Each new row is followed by its nearest point in the smallest flat space through zero that holds the last named rows.

J666:
[[-18 -28 -14 -20  -8 -13   4  17   3 -22  -7  -9  -7 -20]
 [ -5 -25  11 -44  -7 -10   2 -15  12 -27  -1   2  14  46]
 [ -2  -5  -2 -12  -3 -34 -17  11  -8 -46   1 -10  -5  13]
 [  5  -2  -5 -16  -3 -28 -13  18  15 -22 -28  -6  -5  -5]
 [  8 -24 -23   6   8 -23 -25   5   9   0  -9  18  -1  11]
 [ 22  -5   5   7   3  17   0   6   5 -25   1  11  18   3]]
New rows:
[-7 21  4 32 -3 28 -3  4 -2 -3  0  7 -5 -3] : [ 10  17   5  22   4  16   3   2  -8   4   8   1   3 -11]
[ -4  -5 -12   0   5   2  -3   5  -7   2  -2  -4   4  21] : [-1 -7 -3 -1  2 -5 -5 -5 -1  0  4  4  1 11]
[  5  -7 -17   6 -10  -5   8 -11 -16 -19  -3  -1  -9   4] : [ -3  -7  -4   2   0  -6  -4   3  -8 -14   9  -1  -1   1]
[  7 -14  24 -25  -8 -17  11  11  -7  19  -5 -12  17 -10] : [ -8  -1   5 -19  -6   0  10   0   9   3 -11  -7  -1  -3]

J287 (6 x 14):
[[ -5   3 -24  17  31  -6  32  19   6  30  44 -15  -6  10]
 [-24 -17  -4  12  33   2 -13  26  17  27  11   5  -9  14]
 [-10   2  -5   4   0   2   2  -8  15  -5  30  -5  17  -8]
 [ -7  -8  -3 -20  17  -4  -3  16  11  25  46  -3  -1  12]
 [ -2 -20 -30  13  27  30  19  -5  13  -4   5  24  13  -8]
 [ -9 -14 -27  22  37 -33  25  33   7   4   5   3  10   3]]
New rows:
[-18  16   9  -2  10  -6   8  -6 -13  -9   0 -12  -4   7] : [ -1   9   4   7  -5  -8   2   1  -3   2   1 -10  -3   1]
[  1   5  10  10   2   9 -20 -11  10  -9  11  -1   2  -3] : [-11   2   7   5  -6  10 -13 -10  10  -3   6  -2   5  -4]
[ 17   0  21   8  11  24 -16  -8  -7   2  10   4   6  -1] : [ -1   0   4  -3  -3  21  -8 -10   3   4   3   3  -4   0]

J170, 6 rows:
[[ 13   0  11 -10  11  13   6 -21  -6  -3 -25   4 -20 -30]
 [  6 -21  13  -2 -24   0  -7 -17  -4 -13  11   8   6  10]
 [ -7   2  -8  -6  11   9  -1   7  23  13 -27  -6  24   9]
 [  2  -7  -4  13   2  24  -4 -17 -19   2  11 -14  -4   5]
 [  2 -13  10   7 -11   9  -2 -12  -2 -25 -14  20   2  31]
 [ -3  -4   7 -25   0  -1  -4   8  29 -13   1 -25   6  31]]
New rows:
[  6  23 -11  -3  -3  -9   5   4  11 -10   0 -16 -10 -17] : [  1  11   0 -10   9  -9   4   9   5   1   3  -9 -13 -12]
[-27  22 -11 -17 -16 -19   2   3  -9  -8   5   8 -12   5] : [ -2   9   1   0  -2 -19   3  15   1  -8  10   7  -9   3]
[ -4   2 -11   2  -3 -18   8  14  -6  10 -14  -7  -2  15] : [-6  8 -6  4  5 -6  2 14  5  2 -2  2  3  8]
[  3   7   8  21 -18 -13   0 -17 -11  -1   5 -16 -10  -4] : [  3  -4   2   5  -6   0  -1  -7 -14  -2  16   0  -8  -5]
[ -6 -10 -13   2   5 -11  10 -13 -12  21  16 -39  -2 -17] : [  1   1  -7  -2   4   6  -4  -4  -7  20  24 -29  -1 -20]

J466 (6 x 14):
[[ -6  -1  -1  -9  -7  10  -6 -11 -11 -14  14  -8 -11  18]
 [  1 -27 -17 -10 -31 -20 -20   5 -15 -24   2  23  19   4]
 [ -9 -22  13  13   7  11  -3  10  14  -3  -3  14   7  11]
 [  1  10 -19  14   0  -7 -17 -15  -4 -16   0  18  -4   0]
 [  4 -19 -19  27 -11  -4 -15 -18  11   0   8  10  -8   7]
 [-10  21   5   6   0  -3  11  10  30 -30  29  39  -5 -14]]
New rows:
[ -4  14  -3   5   0  -8  -2  24 -16 -38  -6 -31  -3   1] : [ -3  13   1 -17   1   1  -2   1 -17 -13  -2  -2   1   3]
[ -3  -3  -9 -24  12  14  -2   7  12   2 -12 -28  10 -16] : [  2   3   8 -11   5   2   8   7  -6  12  -9 -15   4  -3]
[ -2   0 -11  11   5   1 -18   1  12   7  11  -4 -11   3] : [  1  -2  -6  14   1   2  -3 -10   8   3   5   1  -9   3]
[-13   6 -16  -9  10   7  -2 -15   2  -6  23 -14  -4  -1] : [ -2  11  -3  -3  -3   5   1 -12  -2  -6  15  -8 -15   6]
[ -3  22  -5 -13 -13  10 -35 -33  17 -21   3 -15   1 -12] : [  0  17 -14  -1  -4  -1  -8 -18 -10 -14  10   0 -13   4]

J543, 6 rows:
[[  8   2 -12 -13  -4 -19 -21   5  -2  -2  -8 -30  -3  20]
 [ 14  13 -15 -25   7 -26 -23 -11   8  -7   5 -21 -10  -2]
 [  3  -5   9  13   4  -9  -9   2   9 -15  24 -10   2   3]
 [ 18 -23  -7 -16   0  -2 -21   3  13  17 -11   9  14  -5]
 [ 46  -6  11 -11   8  23  -1 -28  16  -8 -14 -31   6   6]
 [  8 -10  19  27  -9  14 -18   9  -3  12  -8  12  -7  -5]]
New rows:
[ -4   2   2   9  -6  12 -10  -2   3   7  13  -5  -4  17] : [ 1 -2  6 11 -3  1 -4  4 -2 -3  2 -6 -2  6]
[  7  17  -9  -2   3  -1   0  27  -1  13 -13  13   4   2] : [ -6   0  -7  -4  -5  -2  -4   7  -7  12 -12   9  -2   0]
[ -4   4  12  20  -1   6  20   2 -11  27   1  -7   7 -15] : [-6  1  9 13 -3 14 12  2 -7  3 -5 10 -2 -2]

J241 (6 x 14):
[[ -1   7  11  -6 -16  -9   9  -1  -5  -2  -3   0  11 -22]
 [  9   0 -17  -6 -13 -13 -13  -4  16   7 -14  10 -11  12]
 [ 24  -8   6   2 -15   8  19 -14  20   8  -5  -6 -15   7]
 [  0 -13 -15   9  -9   2  -7 -12  10  -3  34  20  -8   0]
 [  6   6 -12  -5 -15   5   1 -20  24   3  -1  16   9   4]
 [ 15  12   6  -2 -17 -20   7   2   1 -17  20   7  -8  10]]
New rows:
[-12 -16  -2   5  -6 -15  15 -18  10  12 -12 -13   5  -3] : [  3  -8   1  -1  -8   4   4  -6   6  11 -12  -3  -1 -11]
[-19 -19 -11 -16  18  -4  -7  14   0 -15  20  -7   7 -18] : [-18  -7  -4   5  10   0 -11   7 -15  -3  15   4   5 -12]
[ 11  13  -1 -13  -3  -5 -13   9  14  18   9   8 -12 -20] : [  2  -3  -6  -2 -13 -10  -5  -2   3   3  -2   6  -4  -7]
[-13 -19 -21 -21  -2  20 -13  -6  -9   0  -4   2  19   1] : [-16  -4 -14   0   9  11 -13  -6   3   8  -5   8  13  -7]
[-13 -14  15  17   9  -9   1   6   0  17  -8  -2 -12   3] : [ -1 -14   1   5   7   2  -3   7  -7   8  -6 -10 -12  -3]
[  5 -18  22   5  14   8  -7  13   7   1  14  14 -16   5] : [  3 -13   0  10   8   5   0   3  -4  -1  15  -4 -15   6]

J160:
[[ -4   2  23   3 -16  -4  -5  -5  40  -1 -23 -32  16 -13]
 [ 15  18  -5 -20  -6  38   2   8  13   9  -3 -15  -6 -24]
 [  2  17  38  -6   9 -14  15   6  36 -39   3  -3  20 -19]
 [ -2   7   1   6  -3   4  12  17  26 -39 -12 -13  18 -28]
 [-16   5  -2  -5  -4   7  26   4  20   2  -7   0  21 -15]
 [  4  18  12  -6  13   9  -5 -13  18   3  -7 -21  45 -24]]
New rows:
[ -2   4   4 -14  -7 -14  -2  22  10  14   6  14  -2  20] : [ -5  -2  10  -6  -4  -6   9  -1   3   8   5  10 -12  10]
[ 11  -2 -10  13 -15   7   8   6  13  14  26 -29   9  14] : [-1 -1 -3  0 -7  6 -3 -2  5 10 -7 -9  0 -2]
[  6 -27  -5   6  13   5  -3  -4   7 -11  -4   4  -7  17] : [ 0 -7 -3  8 -2 -8 -5  2 -6 -7 -1  2 -7  7]

J702 (6 x 14):
[[ 31   9  43  44   3  31  15 -10  18   5 -26 -17  -8  -1]
 [ 15  16  15  -2  24  -5  -9  25  19   7  -2 -20   6   2]
 [ 46  18  25  23  -6   2   6 -22  17   8  -9 -36 -23  30]
 [ 28  -3  29   4 -12   6   3  -2 -19 -12  -9 -45 -24  -6]
 [ 46   8  24  11   9 -29  19   5 -12 -17 -12 -13  -3  -8]
 [ 14  42  35  26 -25   3  16 -27  -2 -21 -20 -46 -14   7]]
New rows:
[ -2  14  -2  -1  -4  -8  -2   2  -8   6  -4   0   8 -21] : [-7  7  2 -2  1 -6  3  5 -5 -8 -2  0  7 -9]
[  4   2   4  -5  -1 -32  11  -7  23  15  -4  -6   5   0] : [ 12  13  -2   1   6 -17   2  -1   9   1   2   1   4  11]
[-11  -2   2   2  12  -2   3   4 -10   2   3  -4   8  -1] : [-5  0  0 -3  3 -1 -1  7 -2 -2  0  1  4 -6]
[-16  10  -2   2 -14  -5  -2   3  -8 -32   4  -5  24 -22] : [-23  15   2  -4  -7  -7   6   4 -15 -21  -5  -1  11 -19]
[  4 -17   8   1  -1   2 -32  22 -17 -20   1  -6  -4  -3] : [  2 -15   5 -12   3   3  -7  16 -14  -3   2 -13  -5 -13]
[-11 -17  -1  -7  16 -15   0  -2   6 -32   5   6  22 -19] : [ -9  -1  -3  -6   7 -13   4  13 -10 -11  -1  14  13 -18]

J438 (6 x 14):
[[ -1   8  18  13  -9   4  -7   8  -2   1 -18   6  13 -30]
 [ -1   1  21  13 -25  18 -30 -14 -10   3  -3 -34   7 -27]
 [ -7 -22   0   6 -39  -2 -37 -15  32  -7  21   0  27  -1]
 [-23   9  -4  14  -1   2 -46  -8  11  16  24 -19  27   1]
 [-26  -4  46   9 -18  15 -21  17 -10 -19 -11 -12  10 -11]
 [  5  -4  26 -11 -28   0   1  31  -2 -22  -3 -31 -34  -4]]
New rows:
[  5  -8  -5  10  -6  -6  21 -10  12   7  10 -10   4 -20] : [ 14  -1  -9   1  -9  -2   1  -9   5   5  -1   0   0 -11]
[ -3  -3  -5  11  13 -12  -5   7   3  11  -6 -13  17 -15] : [ -2  12  -3   8   5  -2  -9   3   2  11  -1  -1   9 -11]
[ -3   7  -3  20  19   9 -11   1  -2   0  12 -21  18  -9] : [-10  12   0   9   9   5 -17  -4  -6  13   5 -13  10  -5]
[ -7   9  17   7  -9 -10   9 -22  -1  -2  -4 -19 -21  22] : [  0  -6   4  -6  -1   7   2  -5 -10  -5   4 -17 -13  10]
[ 12  18   9  -1   7   8  -8   0  13 -17  -5  -7  -5  15] : [-3  1  3 -3  0  0 -1  6 -1 -3  2 -6 -6  4]
